All groups share one centre, and each spreads out both ways along 12 directions, with some noise.
Some rows, each with its group after it:
[ -7 -22  12  23 -41 -24  17   3  17  -8  13 -10  -5  45  26 -12   7  10
 -31  -9]  J_704
[-14  12  -2  18   4 -10  -3  -4  -1 -20   7 -13 -12   3   8 -13  -2  12
  -4 -11]  J_704
[  9  19 -18 -31  -6  -3   4   8 -12   9   0 -10   2  -1   4  18 -25  -2
  -6   9]  J_704
[ -2 -21   3  11 -15 -10  -5   2   3  11 -15  22  16 -13  12  -7  -9  -2
 -12  -1]  J_704
[ -2   7   8 -13  -1   0   8  39  22   9   5 -18  21  12   9  33   8 -15
 -15  -3]  J_664
[ 12 -17 -10  10   8  25   4  -9  -2 -12   4   5  -7  -6  -6  -8 -15  13
  11  17]  J_817
[-10  -9  14   0   0  -2   0  10  16  -2 -14 -15  18   1   1  -2 -23   4
 -13   1]  J_664
[ 41  32  -4  -1  18   1  19  12  -3 -17   7  13 -13  -1   3  14  -4  -2
  23 -12]  J_664
[ -2   3  21  -1  -5  10  16   2  -9   7 -15   2   6   4  -6   4 -23  -5
  -9  13]  J_817
[ 22 -38  28   5   1 -31 -13 -10 -26   7  21   6 -12   7  22   6  14  -4
   8   9]  J_278
[ 16  15  17   7  14  -7 -24 -18 -23 -33  -9  14  27   7 -25 -30 -34  30
   4 -16]  J_664
[ 45  14   5  -2   6 -13  28  -4 -21   1  15  12 -13  38 -13  18 -21   5
 -19  -2]  J_817
[ -9  17   7 -10   3   3   8  12   0   2 -13  10  16 -18  -5   5   4  -7
  -2 -13]  J_278
[  4 -54  16   3 -33   3   9  14  -1  28  -4   1  12 -12  18  25   0 -19
 -10  25]  J_704
[  1  -7  -2  -7   8   7   1  -8 -10   4  -3   5  -8   0  -4  -1  -8   8
  15   6]  J_817
[ -4  -6  -6   1 -22 -33 -23  -8  -9   3   5 -16  -5   4   8 -16  -1 -14
   6  -3]  J_278
[ -5 -17   8  -2   8   2  -6  11  -6   0  12 -27   4  -1 -12 -11 -10 -30
   3  19]  J_704
[ -8   2  -3   9  32  11   3  28 -20  -5  24  -7  -8  -1   4  36  13  10
  17   0]  J_278
[  5   0  16   1   2  16  13  -7 -10  18  -8  44   4   6   5  -3  -1   2
  -6  10]  J_664
[ 29 -24 -16  33 -14 -19  -5   8 -12 -29  17 -40  -9  -8  -3  14 -37  -5
   2   9]  J_817
[ -8  -7 -16  17  -4   7   1   7   8  11 -14  -1   1   6  -1  17 -29   7
 -12   9]  J_278
[ 15  -1  -8  19  14  -8  14  -9   1  12  15  13 -36 -23  23  19  13 -21
 -21  19]  J_664
[  6   9   8  29  -9   0   9 -10 -26 -11  -1  -8 -11  12 -23  18  -4  15
   5  -8]  J_817
[ 26 -29   1   8  10  -9   8  -7 -32  10  15  27 -18   5   7  25   8  20
  12   1]  J_817
[ 24  -6   3 -11 -26   2   5   1  -8  -3  19   0   4  17   6  -2  19 -14
  12   5]  J_278
[ -8   7 -14  -1  -1  19   4   3   4  -5   7  10   0   7  10 -17  -2   4
   1   7]  J_278
[  5  -7   3  10  -6   0  -6  -9   4  -8 -13   7  -3   1  19   6 -17  34
  -2   7]  J_704
[  2  -6   8 -10  30  -6 -18  -3 -14   7 -32 -18  14 -41 -29  23 -47   0
   2  10]  J_817
[-23  -6  10   3  -4 -24  -2  -2 -24  18  -5  17  -6  -7  14   3  19   2
   1 -13]  J_817
[-25  12   6   4  23 -11 -11   8 -28  19  17   9 -14  17  24   3  -3  -8
  -6  12]  J_278
[ 24  -4  -3 -12  13  42  37  -5  -4   6   7  -1 -28   2 -12  27  -2   1
   8  31]  J_664
[  6 -20  22  35  12 -37   4  -4 -33  -1  -4   9 -14 -29  -2  28  13   6
  -1 -24]  J_278
[-15  -6  20  18 -38  -3  -4  -3   0  10  -3  17   1  31  22 -20  17  -4
   8  -1]  J_817
[ -4 -24  20   3   3  -3  -9  -6  11 -15  -3 -32   6   9  -1  -4 -27  19
 -13  13]  J_664
[-30  27 -26  10  20   4 -12  21  -1 -13   9  -5   3 -12  -3 -20  -3 -10
  13 -16]  J_278
[-12  11  -5 -10   2   8   3   4 -18   4   5  11  -2  -4  10   1   3   3
   4   3]  J_278
[  4  13  14  15 -12   8  -6  -9  17  -7   8   5   3  55  -6 -32   3  -2
   3   2]  J_704
[  6 -21   7 -23  10   1   4   5  13  13  -6  12   7 -24   0  -3  17 -14
   9  -1]  J_704
[  1  26 -16  -2   1  15  11  -3   1  -7  -7   0   3  -8 -16   3 -17   5
 -14   2]  J_278
[  2 -11   2   1 -22 -10   6 -13  16   7 -20  -8 -10  17  -4 -26 -30  -4
   0   4]  J_664
[ -2  -7   5 -10  14   4 -29   7 -23 -17  17 -12  22  11  -6  10   6  23
  23  -3]  J_664
[ 12  13   7   3  -5  -9  -7  -3 -22   7  -5  33  39 -11 -11   0  -7  -7
 -32  -7]  J_664
[ 11  13   7  19   1  -9  20  -1 -10  -1 -13  10   1 -10 -11  18 -18   2
 -21  -9]  J_664
[  1  -5  -2 -23  -2  41  17   9 -33 -15  14  -1  19  -4 -18  11   7  16
  10   9]  J_664
[ 10  21 -14   1  -9 -21   7   0  -5  -8   1  -2  -6  18   4   9 -12  20
 -20 -20]  J_704
[ -5 -21  -3  17  -9 -24  -7  -3 -12   2 -13 -11  -4 -20  -2   5 -18   2
  -3  -5]  J_664
[ 16  18 -20 -22 -37 -30  -9  -9   4   9  -2  -9   1  49  -5 -17 -15  -1
   1 -17]  J_704
[ -1  -7   8   0   1  -5 -10   3   2  18  -9  36  18 -12  20   8  12  -2
 -11   0]  J_817
[ 34 -19 -21 -31  42 -17  -6  21   4   8  20 -31  -4 -16   0  38 -19 -11
  -5  14]  J_817
[-17 -16  23  17  -5 -24  20   5  -3  14  16   9 -16  16  17   0  36 -13
 -19 -14]  J_704
[ 13   4  -5   8 -12 -29   3  -8   1   4  -1   3 -12  14  -9   7  23   4
   1 -32]  J_704
[-22  14   6  14   8  -3   4  13 -10 -13  13 -12   3 -10  -3   3  20  -7
  -6 -16]  J_817
[ -3  -1  -4 -13  -9  -7  -4  -2 -11   7   0 -16  -7   0   9  17  -6   7
  -8  12]  J_278
[ 11 -40  -3  23 -45  -2  31  18  -1  -5   3  17  22 -16  17  26  15   8
 -32 -13]  J_704
[ 24  -1   8  32  -3 -19  -5  -2 -17  -7   9   0   3   4  -8  29   0   3
 -10  -9]  J_817
[ 12   8  44  -1  43 -18  23 -10 -35  -5   4  19 -13 -31  -1  31  20  17
 -18 -10]  J_278

New rows, each followed by its group:
[  5  24  -8  12 -19   8  12 -16  -9   2 -30   8  -6  -8 -16  10 -23  12
  -7   1]  J_817
[ 20   8  -8  10 -18 -11  -7  -6   8  -3   1 -15  -6  25  -6  11  -9  -2
  -1  -2]  J_817
[-9 -6  2 -4  2  6  1  9 -4  4  6  2  5 -8  9  8  8 -1 -6  6]  J_664
[ 10  -3   4  18 -21   4  -1  -5   1   0  -9   9   3   8   6   6  -7   3
  -4   6]  J_817
[  2  -5  30  -8  15 -10  15  -8   1  -5  12   5  -5  -4  20   1  21   4
 -29   0]  J_278
[ 12  31 -15 -16   4  23  -4   9   5  -4  16 -14   6  29 -13   1 -14 -16
   5  16]  J_278
[ -6   8 -14   4   7  16   1   9  -5  -6   4   7   2   4  -1   1  -2  10
  17  -2]  J_278
[ 15  22   8   2  -3   3   8   0  -8  -8   2  16  14  16 -11  -3  -4   3
  -8 -11]  J_664
[  6   3  -7  11 -34 -14   0  -4  15  -4 -21   7  16 -12 -13 -26  -5 -18
  -1 -24]  J_278
[ 17 -19  -4  29  -5 -12  -3   0  -3   0  10   2  -5  10  -1   3  -9  -8
   1   5]  J_278
[-12  22   0  -9  -1   2  -3  16  12  21 -16   0  31   5 -20  16  -3 -16
 -23  -8]  J_664
[-10   7   3  16  -6 -12  16   8   2   4  -4   2 -25   8  13   4   9   1
   8 -13]  J_664
[  1   5 -12   4  -1  24   3  27  -2   4  20  10   9  14  10   0   4 -23
  12  12]  J_278
[  3  -6  -1   9 -34 -12  11  -1  -7   5  10 -12 -16  23   9  17  21   2
   4  -8]  J_704
[  6  -7  -3   5  19   7 -11  10  -6  -3  18   2  -2  13   4   2  -5  -2
  14  10]  J_278
[ -7 -10  -2   1  -8   3   5   6 -20  -1   6  -3  -6 -17   8   8   8  -2
   9   4]  J_704
[-13  29 -15 -11  11   0  -8  -3 -17  -4 -26  -5   4 -24 -26  12 -18  15
  17 -18]  J_278
[-15  -9  11  11  15 -24 -11   0  -3   8   4  -2  -3   1  -3 -21  -4 -18
  -9  -4]  J_704
[ -7  -2   6   6   8  -2  -1   4   3   4   9  -9  -3   0   5  13   4  -3
 -17  11]  J_664
[ 11   1   0   9 -10   8 -21  -4 -16   0 -17  32  17 -30  11   8  -2   8
  18   3]  J_817
[-12   9  10 -12   5  -5  -2  -4 -22   5 -18  28   6 -17   0 -11   6  10
  19 -18]  J_278
[ 18   1  14 -15  30   4  26  10 -23   6  29 -35 -34  10 -20  50  32 -14
  17   5]  J_704
[ -7  12  -8  24 -15   3   0  -8  14  -6  -5   4   2   3   1  -6  10   4
 -14  -6]  J_817
[ -2   3   2   1  14  12   1   2 -11 -11   8  -9   1  -2  -9  13   2   9
  -3   6]  J_664
[-16 -10 -28  -4  -4  24  -1   5 -10 -10  12   4  -7 -17  24  -4  -1  15
   6  15]  J_278
[  9  -4 -10  16 -16 -13 -10   8  12 -11  15  -2   6   6  19  -7   4 -10
  -8  -2]  J_817
[ -4 -14  14   1  -3  -4  -8   7   7   4  11   7   7  23  15 -10  14  -7
   2   3]  J_817
[  5 -14   8  10 -22 -20   9  -6   3  26   2  19 -13  18  23   0  11 -16
 -22   9]  J_664
[-4 -7  6  6 -8  3  1  5 -4  2 -1 -3  0 -5  6  7 -2 -1  1  7]  J_817
[  6   9   8   7  23  -1  -5   9 -20  -3  22   7 -10  29  -1   6  13   1
  25  -8]  J_278
[ 10  -3   9  -2 -11 -11 -11  -2   0  17 -10  14   8  11   9  12   1  -2
  -2   1]  J_817
[ -1  21 -10  -5  -2  -3  -4 -13  -4   4  -9   4  -1   1  -6  -8 -25  -2
 -15   9]  J_278
[  9   2  -4   0 -25  -6   8  -8  -3   2  -6   2   2  -6   0  -3  -5  -8
 -14   0]  J_278
[ 19  -8  13   5   6 -19  -6   6  16   4  -2  15   4  -5  29   0 -13 -11
 -13  10]  J_664
[ -2 -10  -5   5   8  10  -3 -16  -5   7 -10  21 -11  -5  -5   4  10  22
  10   0]  J_817
[  6  12 -17  -3   0 -10  36  22 -12  -8  31  30   1 -16  35 -11   4 -19
 -38  -8]  J_817
[ 21   3   1 -15  18  23  -6 -17  21   1  15  -8  12   0  -7  -8 -14 -17
 -40  44]  J_664
[  7  -7  -2  -1   7   5 -12  13 -18  12  -6  13  13 -12  -5  12 -14 -10
  24   6]  J_278
[  9  18  10 -34  11 -14  -5 -10  -6  -8   7 -30   1 -21   0  14  -2  -4
 -18  10]  J_278
[-14   9  -3 -16  20  40   9  25  11  10   4  14  11  16  11  12  -6   5
  -1  21]  J_278
[ 10  -2   3  10  -7  -3 -17 -11   3  13 -10  27   7   1   8  13  16  10
  -1  -3]  J_817
[ -4  16   2   6  10  -6   7  -7  -8  -6  -3   2  -8   4  -8   5   0  15
  -8 -12]  J_278
[ -3   3   4 -15  12  14  -2   7  29 -14   9 -22   9   5   7 -17 -12  -6
  -9  18]  J_664
[ -1  -3 -11  -2  18   4 -11  -8  11   4  -1  38  11 -17  11 -16   9   5
 -11  -4]  J_817
[ 9 11 14 14 22  0  0  1 -8 -9  6 15 -3  3  9 10  4 11 -5  3]  J_664
[  2  -6   3   3 -10 -13  -3  -3   9   2  -7 -18   3  11  -5  -5 -18  -4
 -13   1]  J_664
[ 11  -1  -8 -10 -19  -4   3   6   6  -2 -15 -22   7   0 -17  24  -1   7
  13 -10]  J_278
[ 12  11  13  17   1  -9  -5 -25  -7 -14  -6  21  -3  16  -6 -31 -24  14
  -4  -4]  J_664
[-19  -8 -16  20 -24 -24  10  -6 -12  10   1 -17 -22  -7  -1   7  11 -11
 -17  -9]  J_664
[  1   9   2  -6  16   1  -1  -6 -10  -8  -5   2  -1 -21  -5   5  -6  11
  -3  -2]  J_278
[ 13 -25  15   0   6 -15 -19  -2  17  12 -32  -2  15  -1 -15  10 -26   9
   8  -3]  J_278
[-28  -3  29 -16   6  30 -23  -8  -6  10 -24  17  18   5  -9 -32   2   7
  44  10]  J_817
[ -3 -23  30  14 -11  14  20   3   9   8  12   2 -13  14  12  14  51 -11
   8   5]  J_704
